There are 9 hidden switches. A switch that is on adds its own fixed numbers to the row, and there is some noise. The rows also spread widely along 10 directions, which tell nothing about the answers.
Known rows, each followed by its switches (1 for on, 0 for off):
1.672; -0.046; -0.269; 1.090; -1.958; 0.788; 0.265; 0.098; 0.567; 0.279; 0.094; -0.093; -3.696; -0.111; 2.299; 1.803; 0.600; -0.272; 0.884; 0.927; -1.238; -0.117; -1.460; -1.102; 0.084; -0.621; 0.833; 0.776; -0.347; -0.066; -1.276; 1.535 => 0 0 0 0 1 0 0 0 1
-2.447; 0.196; 1.505; -0.084; 2.574; 0.130; -2.294; 0.852; -0.016; -2.617; -3.508; -3.901; 0.008; -0.650; 3.401; 4.191; 2.550; 1.282; -0.449; -1.264; -3.650; 2.780; -1.834; -0.525; -0.101; 2.675; -0.531; 2.655; -1.896; 3.273; -1.133; -0.996 => 0 1 0 1 0 1 1 1 0
2.108; 0.360; 0.162; -2.188; -1.636; 1.454; -2.159; -2.451; 0.930; -3.485; -0.597; 1.194; -0.123; 2.561; -2.048; 0.131; 0.277; -0.374; 1.885; 2.350; 0.796; -3.807; 2.167; 0.493; 2.539; -0.575; 0.199; -0.536; 1.980; -3.252; -0.671; 3.293 => 0 0 0 0 0 1 0 0 0
-1.283; -2.646; -2.425; 1.654; 2.043; 2.044; -0.103; 0.888; 0.742; -0.788; -1.291; -0.418; 2.090; 1.895; 0.060; -0.263; -1.712; -1.773; 1.421; -0.233; 1.415; -0.704; -0.211; 1.918; 0.891; 2.908; 0.859; -0.049; 0.462; 0.008; -0.418; 0.575 => 0 0 1 1 1 0 0 0 0
-0.528; -0.898; 1.125; -0.836; -1.129; -4.427; -0.162; 0.072; -0.769; -0.698; -0.487; 0.797; 1.823; 0.189; 0.104; 0.477; -1.444; 1.029; -2.416; -0.926; 2.096; -0.200; 0.972; -0.389; -0.908; 0.987; -1.127; 0.805; -1.755; -1.282; -0.581; -1.092 => 0 1 1 1 0 0 1 0 0
0.403; -0.931; 1.268; 1.165; 0.047; -1.710; -0.288; 0.186; 1.173; -1.358; 0.550; 3.539; 2.729; 2.212; -2.870; -1.541; -2.204; -0.860; -0.326; -0.053; 3.447; -0.344; 2.537; 1.553; 1.498; 1.058; -0.168; 0.497; 0.583; -0.195; 0.922; -0.933 => 0 1 1 1 0 0 0 0 1
1.372; -0.457; 3.737; 0.380; 1.138; -0.564; -0.072; -0.392; 1.546; -2.860; -0.026; 2.544; 1.724; 1.360; -3.176; -1.857; -1.366; -0.273; 0.123; 0.790; 0.567; 0.821; 1.531; 3.025; -0.579; 1.432; -0.503; 1.180; 0.393; -0.141; 0.338; -0.673 => 1 0 1 1 1 1 0 0 1
-1.840; -1.076; -0.325; -2.451; 1.110; -1.192; -0.118; -0.670; -0.718; -1.631; -2.759; -2.930; 2.370; 0.403; -0.728; -0.378; -0.885; 0.339; -1.123; -0.441; 0.073; -1.577; -0.292; 0.915; -0.917; 1.413; -1.177; -0.260; -0.298; -3.021; -1.155; -0.160 => 0 0 1 0 0 1 0 0 0
-0.876; -0.742; 0.120; -0.812; 1.843; 2.439; 1.604; 0.448; -0.664; -1.269; -1.059; -0.046; 1.874; 2.263; -1.059; -1.347; -0.836; -0.203; 1.756; -0.321; 1.101; 0.325; 1.942; 2.011; 1.112; 3.665; 0.134; -1.505; -0.582; -0.202; 2.637; -0.174 => 0 0 1 1 0 0 1 1 0
0.098; -2.218; 0.308; 1.881; -0.622; -0.466; -0.775; 0.201; 1.403; -1.754; -0.643; 2.529; 2.024; -0.056; -0.544; 0.669; -1.126; -0.004; -0.435; -1.446; 1.652; 0.003; -0.340; 0.604; -1.486; 2.018; 0.295; 2.156; -0.088; 1.236; -2.091; -1.014 => 0 0 0 0 1 1 1 0 0
1.447; -2.335; -0.563; -0.123; -1.505; 2.264; -0.142; -0.687; -0.232; -0.841; 0.775; -0.245; -2.638; 2.680; 1.624; -1.304; -0.855; 0.283; 2.335; -0.015; 2.790; -0.428; 0.469; -0.239; -1.821; 2.829; 0.670; -0.819; 0.026; -1.559; 0.707; 1.817 => 0 1 1 1 1 1 0 0 0
-1.491; 1.262; 2.259; -1.852; 1.821; -0.899; 0.947; -1.067; -0.170; -1.035; -0.926; -0.023; 2.122; 1.540; -1.556; -1.176; -1.179; -0.731; -0.750; 2.269; -1.861; -0.165; 3.185; 2.397; 3.150; 0.024; -1.527; -0.981; -1.375; -0.829; 3.547; -0.365 => 0 1 1 1 0 1 1 0 0
-1.576; 1.210; 1.823; -0.056; 3.500; -1.092; 0.890; -0.342; 1.089; -1.455; -1.149; -0.593; 2.391; 1.093; -2.215; 0.262; -0.343; -1.401; -1.408; 0.974; -3.226; 0.981; 1.866; 3.252; 3.224; 0.219; -1.019; 0.187; -0.728; 0.606; 2.531; -0.933 => 0 1 1 1 0 1 1 0 0
0.471; -1.227; 1.176; 0.861; 1.809; 0.087; 0.607; -1.779; 0.262; -1.766; -0.097; -0.990; -0.500; -0.035; -1.441; -1.453; -1.048; -0.470; -1.104; 0.074; 0.748; -0.587; -2.197; 0.990; -2.715; 0.285; -1.815; 1.238; 2.003; -3.544; -0.370; 2.514 => 0 0 1 1 1 1 0 0 0
0.197; 1.257; 2.835; 2.131; 0.912; 1.884; -3.380; -0.194; 0.467; -4.086; -2.461; -0.563; -2.203; -0.504; 1.382; 2.901; 2.085; -0.162; -0.194; 0.208; -1.536; 0.925; -1.455; -0.637; 0.804; 0.814; -1.586; 4.123; 0.983; 2.327; -1.205; 1.407 => 0 0 1 0 1 1 1 0 1
1.923; -0.074; 0.692; -1.317; -3.233; 1.632; -1.827; -0.262; -0.331; -2.288; -0.488; 0.390; -2.645; 1.435; 2.351; 1.992; 1.207; 1.247; 2.215; 1.045; 0.646; -1.388; 1.490; -1.697; 0.499; 1.995; 1.148; 0.230; -1.067; 0.913; -0.745; 1.494 => 0 0 0 0 1 1 1 0 0
-0.362; 0.340; 3.867; 1.234; 1.392; -1.304; 0.568; -0.480; 0.135; 0.364; -0.485; 1.317; -0.497; -1.094; 1.038; 0.315; -1.324; 0.256; -0.768; -0.117; -1.144; 4.058; -1.631; 1.909; -2.671; -1.009; -0.623; 1.564; -1.908; 1.192; -0.044; -1.518 => 1 0 1 1 0 1 0 0 0
-1.814; -0.864; -1.489; 2.883; 1.942; -0.024; -1.709; 0.246; 1.554; -0.481; -1.371; 0.748; 1.843; 1.211; 0.499; 2.399; -0.347; -1.965; -0.081; 0.652; -0.231; -0.849; -0.438; 0.922; 3.636; 0.250; -0.663; 1.844; 0.468; 1.822; -0.092; 0.741 => 0 1 0 1 0 1 1 0 0
0.414; -1.516; 1.562; 3.590; 0.260; 0.919; -0.483; -1.149; 0.428; 0.155; -0.620; 1.673; -2.532; -1.191; 1.461; 1.265; -1.519; -0.322; -0.303; -0.678; 0.531; 1.849; -4.453; 0.087; -2.830; -1.375; -1.925; 2.886; 0.014; -0.645; -1.838; 1.739 => 1 0 1 0 1 1 1 0 0
-1.065; -1.718; 1.960; 2.429; 1.591; 3.278; 0.580; 0.474; 0.443; -0.125; -0.634; 0.665; -1.097; 0.790; 0.099; -0.798; -1.356; -0.118; 1.295; -0.483; 0.108; 2.934; -1.000; 1.566; -1.096; 2.819; -1.167; 1.694; -0.789; 2.008; 1.666; -0.858 => 1 1 1 0 1 1 1 0 1
2.299; -0.925; 2.264; -2.279; -0.260; 1.818; -2.586; -1.809; 1.273; -5.009; -1.783; -1.164; -0.855; 0.711; 0.278; 1.168; 1.071; 2.037; 1.504; 0.267; -2.619; 0.789; -0.193; 0.987; -2.536; 2.284; 1.350; 1.515; -0.294; -0.670; -4.184; 0.466 => 0 0 0 0 1 1 0 0 0
-0.620; -1.337; 2.127; 0.290; -0.121; 2.629; -2.098; -0.391; -0.006; -3.882; -1.433; -0.354; -0.837; 0.739; 0.993; -0.188; 0.682; 1.311; 1.455; -1.110; 1.816; 0.608; -0.543; -1.700; -2.212; 4.449; -1.418; 2.860; 1.269; 1.312; -0.029; 0.385 => 0 1 0 0 1 1 0 1 1
1.728; 0.115; 2.417; -3.078; 1.395; 1.632; 0.128; -2.862; 0.169; -4.308; -2.003; -1.198; -0.401; 1.476; -0.785; -0.404; -0.247; 0.020; 0.829; 2.364; -3.455; -0.375; 0.401; 1.806; 0.384; 0.365; -0.995; -0.126; -0.540; -4.759; -0.916; 2.955 => 0 0 1 1 1 0 1 1 0
-0.066; -1.007; 2.821; -0.186; -1.317; -4.148; -0.135; -0.303; 0.715; -1.119; -0.072; 1.993; 1.455; -1.209; -1.134; -0.096; -1.453; 1.606; -1.948; -0.587; 1.176; 0.708; -0.871; -0.121; -3.236; 0.142; -1.439; 2.579; -0.805; -0.523; -1.502; -0.929 => 1 0 0 0 1 1 0 0 0
0.164; 1.752; -0.112; 1.830; -1.151; -4.424; 0.926; 2.146; -0.089; 0.681; 1.659; -0.216; -0.834; 0.696; 0.037; 1.879; 1.011; -0.251; -1.728; -1.302; 1.728; -0.203; 1.560; -1.435; 2.106; -0.704; 0.174; 0.584; -0.110; 1.355; 2.431; -0.172 => 0 1 1 1 0 0 0 0 0

New rows, each followed by its switches (1 for on, 0 for off):
1.548; -0.987; 2.284; -0.215; -0.241; -1.247; -0.753; -0.698; 0.163; -2.455; -0.108; 0.551; -0.123; 0.056; -0.006; -0.355; -0.636; 0.853; -0.296; -0.151; 0.905; 1.043; -0.012; 0.278; -2.800; 1.373; -0.095; 1.508; -0.337; -0.971; -1.651; 0.274 => 0 0 1 1 1 0 0 0 0
3.655; 0.243; 2.669; -1.289; -3.208; 0.351; -1.343; -0.594; 1.060; -2.286; 0.545; 1.827; -2.539; 1.444; -0.850; 0.478; 0.950; 1.812; 1.616; 0.166; 1.083; 0.471; 1.256; -0.051; -1.604; 0.582; 1.428; 0.235; -0.214; -0.433; -1.620; 0.458 => 1 0 0 0 0 1 0 0 1
-0.998; -2.821; -0.918; 0.722; 2.527; 4.871; 2.777; -1.049; -0.180; 0.874; -0.886; -0.167; -0.572; 2.253; 1.127; -1.871; -3.139; -1.920; 2.621; 1.484; -1.394; 1.229; -0.656; 2.840; 0.688; 1.672; -0.310; -1.546; -1.560; -2.262; 1.867; 1.378 => 0 1 1 1 1 0 1 1 0
0.002; -0.962; 0.626; -2.153; -0.073; 0.614; 0.789; 0.165; 0.092; -0.911; -0.316; -1.530; -0.296; 1.731; 1.395; 0.022; 0.339; 0.902; 1.140; 1.091; -2.338; 0.621; 2.400; 1.349; 0.166; 3.327; 1.445; -1.190; -2.776; 1.037; 1.327; -0.992 => 0 1 0 1 1 1 1 0 0
1.302; -0.325; 1.093; -0.838; -1.355; -4.035; 0.712; -0.775; -0.335; -1.015; 1.257; 0.311; 0.029; 0.667; -1.880; -0.899; -0.739; 0.933; -1.991; -0.818; 3.019; -1.012; 0.776; -0.751; -1.942; 0.037; -1.330; 0.271; 0.857; -3.510; 0.233; 0.957 => 0 1 1 1 0 0 0 0 0
-0.328; -0.352; -0.613; 3.492; -0.213; -2.313; 2.280; 2.560; -0.048; 2.375; 1.683; 0.712; -0.518; -0.473; 0.815; 0.783; -0.451; -0.353; -0.934; -3.033; 2.507; 2.123; -0.699; 0.120; -1.521; 0.764; 1.553; 0.208; -0.792; 2.336; 0.932; -1.751 => 0 0 1 1 0 0 0 0 0
-0.974; -1.407; 1.971; 2.159; 1.292; 1.234; -2.583; -1.257; 1.081; -1.418; -1.813; 3.215; 1.451; 0.533; 1.044; 0.693; -2.461; -1.381; 1.082; 2.360; 0.847; 0.655; -1.233; 1.251; 1.139; -0.649; -1.814; 2.836; -0.125; -0.117; -1.381; 1.286 => 1 0 1 1 1 0 0 0 0
-0.214; 0.820; 3.262; -1.266; 2.855; -1.355; 2.064; -1.053; 0.208; -2.072; -0.704; -0.688; 1.576; -0.141; -2.519; -1.460; -0.751; -0.210; -1.270; -0.238; -1.748; 1.763; 0.479; 2.744; -1.152; 0.100; -1.238; 0.175; -0.300; -1.926; 1.630; -0.551 => 0 0 1 1 0 1 0 1 0
1.881; 0.058; 2.652; 0.674; -2.148; 1.718; 0.378; -0.436; -0.518; -0.122; 1.145; 3.045; -2.124; 0.712; 1.554; -0.649; -1.192; 0.604; 2.286; -0.622; 1.668; 2.801; 1.017; 0.878; -2.256; 0.341; 2.110; -0.272; -2.296; 1.770; 0.420; -0.948 => 0 0 1 0 0 1 0 0 0
0.081; -0.819; 0.086; 2.909; -0.199; 0.271; -1.446; 0.895; 0.276; -0.660; 0.050; -0.793; -2.166; -0.862; 2.997; 2.358; 1.302; 0.277; 0.405; -0.786; 0.690; 0.980; -2.316; -1.782; -1.596; 1.443; 0.189; 2.750; 0.319; 2.388; -1.481; 0.996 => 0 0 0 1 1 0 0 0 0
1.525; -1.907; -0.206; 3.307; -0.666; 1.641; 0.645; -0.253; 1.027; -0.699; 1.661; 3.435; -1.343; 1.567; -0.850; -0.188; -1.205; -0.536; 1.245; -0.517; 2.999; 0.041; -0.181; -0.578; 0.295; 1.312; -0.085; 1.286; 1.556; -0.166; 1.333; 2.301 => 0 1 0 1 1 0 1 1 0
1.630; 1.241; 2.420; 0.499; -1.458; 2.452; 2.747; -1.069; -0.362; 0.708; 0.680; 3.552; -3.297; 1.037; 0.603; -0.897; -1.857; -1.888; 1.803; 2.066; -0.714; 1.204; 0.499; 1.621; 1.728; -2.426; 0.041; -1.197; -1.847; -1.016; 2.769; 0.934 => 0 0 1 0 0 1 1 1 1
-1.572; 2.056; 3.811; -0.201; -0.657; -2.123; -0.426; 0.879; -0.336; -0.690; -0.640; 0.353; -0.368; -1.726; 1.699; 1.099; 0.937; 1.294; -1.068; -0.156; -0.350; 1.613; 0.676; -1.065; -0.892; 0.578; -1.141; 2.029; -1.340; 3.142; 0.926; -2.520 => 0 0 0 0 0 1 0 0 1
-2.983; -1.023; 1.354; 0.473; 3.704; -1.490; 0.234; -0.310; 0.491; -1.793; -1.327; -0.489; 4.198; 0.505; -2.146; -1.485; -1.753; -1.062; -1.512; 0.602; 0.051; 0.199; 0.943; 1.863; 1.225; 1.846; -2.391; 1.915; 0.444; -0.471; 1.800; -0.563 => 0 1 1 1 1 0 0 0 0
-0.129; -2.324; -0.081; 3.401; 0.889; 2.433; 1.764; 0.358; 0.380; 1.189; 1.050; -1.286; -3.345; -0.194; 1.641; -0.520; -0.062; -0.173; 0.377; -1.655; 0.730; 1.991; -2.953; -0.219; -3.549; 2.717; -0.673; 0.871; 0.820; 0.947; 0.985; 0.651 => 0 1 0 1 1 1 1 0 1
0.018; -0.855; -2.104; -2.004; -1.953; 2.861; 0.739; 0.591; -1.145; 1.126; -0.474; -0.389; -1.059; 3.720; 0.513; -1.317; -1.378; 0.033; 3.703; 0.771; 3.165; -2.108; 2.250; 0.599; 1.697; 2.552; 0.916; -3.593; -1.108; -1.293; 2.408; 1.284 => 1 0 1 0 0 1 0 0 0
0.247; 1.151; 2.589; -0.896; -1.953; -1.572; 0.297; 0.757; -0.616; -0.512; -0.475; 1.423; -0.761; -0.081; 1.936; 0.511; -0.579; -0.119; 0.012; 1.816; -0.738; 0.767; 1.700; -0.032; 1.166; 0.085; -0.049; 0.498; -2.724; 1.144; 0.698; -1.214 => 0 0 1 0 1 0 0 0 1
2.244; 0.985; 1.235; -0.326; -1.349; -2.736; 2.537; -0.442; -0.141; 0.474; 1.485; 0.128; -2.398; -0.068; -0.765; 1.001; -0.249; 0.636; -1.392; -0.730; -1.354; 1.483; 0.344; 0.322; -0.660; -1.940; 0.601; -0.299; -1.798; -2.186; 0.243; -0.054 => 0 1 1 0 0 0 1 0 0
-2.134; -1.012; 0.247; 1.247; -1.100; -4.699; -1.983; 0.788; 0.803; -1.343; -1.788; 2.319; 3.412; -0.745; -0.310; 1.922; -0.931; -0.132; -3.212; 0.345; 1.722; -2.185; 0.112; -2.023; 2.187; 0.251; -2.877; 3.548; -0.007; 0.395; -1.311; -0.679 => 0 1 0 0 1 0 1 0 1
-0.839; -0.131; 3.154; -1.545; -1.574; -1.605; 2.136; -0.367; -0.687; 1.087; 0.659; 2.654; 0.102; 0.579; 0.835; -2.428; -2.249; -0.348; 0.104; 1.672; 1.104; 0.861; 1.341; 0.362; -0.283; 0.191; -1.449; -0.874; -2.181; -0.598; 3.026; -1.346 => 0 1 0 1 0 1 0 1 1
-0.090; 0.638; 1.888; 1.956; -0.202; -2.887; 0.643; 2.472; 0.832; -0.769; -0.399; 2.802; 1.954; 0.635; -0.446; 2.387; -0.740; 0.425; -0.962; -2.693; -0.472; 3.729; 2.301; 1.227; 1.890; 0.886; 2.025; 1.905; -2.858; 4.510; 0.861; -3.740 => 0 1 1 0 0 0 1 1 0
1.304; -0.627; 1.926; -0.831; 0.795; 0.026; -0.529; -0.780; 1.020; -1.656; -0.624; 1.567; 1.340; 1.739; -1.842; -0.370; -1.410; 0.411; 1.115; 0.829; 0.398; 1.088; 1.391; 2.634; -0.214; 0.757; 0.814; 0.129; -0.926; -1.074; -0.704; -0.184 => 1 0 1 1 0 0 0 0 0
0.113; 1.388; 0.985; -0.311; -1.621; -3.034; -0.150; 0.549; -0.811; -2.028; -0.603; -2.587; -2.248; -0.833; 0.438; 1.072; 1.595; 0.734; -2.429; -0.539; 0.846; -1.710; -0.886; -2.625; -1.080; 0.193; -2.172; 1.612; 1.264; -1.556; 0.450; 1.549 => 0 0 1 0 1 1 0 0 1
-2.372; 0.715; -0.565; 1.978; 1.109; 0.277; -1.037; 0.967; -0.060; 0.879; -1.892; -0.444; -0.532; 0.010; 3.103; 2.388; -0.028; -2.359; 0.018; 1.830; -0.506; -0.659; -1.717; -0.261; 3.554; -1.300; -1.453; 1.021; -0.121; 1.026; 0.612; 1.222 => 0 0 1 1 0 0 0 0 1
-0.277; -0.795; 1.518; 0.314; 3.885; 3.275; -0.933; -1.574; 0.424; -3.456; -2.321; -3.168; -0.432; 0.521; -1.005; -0.375; 0.859; 0.391; -0.028; -0.835; -1.226; 0.880; -2.120; 2.108; -2.415; 2.842; -1.372; 1.158; 2.029; -2.020; -1.339; 1.164 => 0 0 1 1 0 1 1 0 1
0.379; 0.827; 3.377; -3.083; 0.405; -0.808; -0.725; -1.969; -0.759; -3.599; -0.582; -1.061; 0.191; 0.654; -1.485; -1.257; 0.251; 1.187; -0.438; 2.386; -0.012; -1.395; 1.938; -0.088; -0.621; 1.017; -2.288; 0.569; 0.559; -3.322; 0.855; 2.288 => 0 0 1 1 1 0 0 0 0
-0.286; -1.739; 1.584; 0.401; 0.398; 4.484; 0.418; -0.955; -0.308; -1.546; -1.238; 1.572; -0.996; 1.578; 0.781; -1.722; -2.229; -0.310; 2.544; 0.779; 0.584; 1.509; 0.254; 0.895; -0.077; 2.653; -0.772; 0.497; -1.041; -0.682; 1.067; 0.515 => 0 1 1 0 1 0 1 1 1
2.696; -0.444; -1.010; -0.667; -2.868; 0.080; 0.812; 2.162; 0.071; -0.112; 1.609; -1.351; -3.391; 1.646; 2.161; 1.484; 2.300; 1.567; 1.930; -0.667; -0.052; 0.407; 1.737; -1.008; -0.725; 2.820; 3.937; -1.521; -1.773; 1.566; -0.187; 0.126 => 0 0 0 1 1 0 0 0 0
-0.400; 0.123; 1.783; 1.935; 0.722; -0.899; -0.155; -0.518; 0.299; -0.362; -0.624; 2.363; -0.510; 0.863; 0.124; 1.151; -1.380; -0.842; -0.515; 0.207; 0.880; 0.942; -0.734; 0.321; 1.353; -1.482; -1.957; 1.611; -0.398; -0.142; 1.650; 1.192 => 1 1 1 1 0 1 1 1 0
1.151; -0.394; 3.260; 0.974; -0.854; 0.562; 1.198; 0.523; -0.238; -2.556; 1.741; 2.077; -1.326; 1.325; -1.600; -2.027; -0.453; 1.122; 1.082; -2.412; 2.943; 2.273; 2.232; -0.018; -1.962; 3.201; 0.367; 1.284; 0.015; 1.704; 3.024; -0.867 => 0 1 1 0 1 1 0 1 0
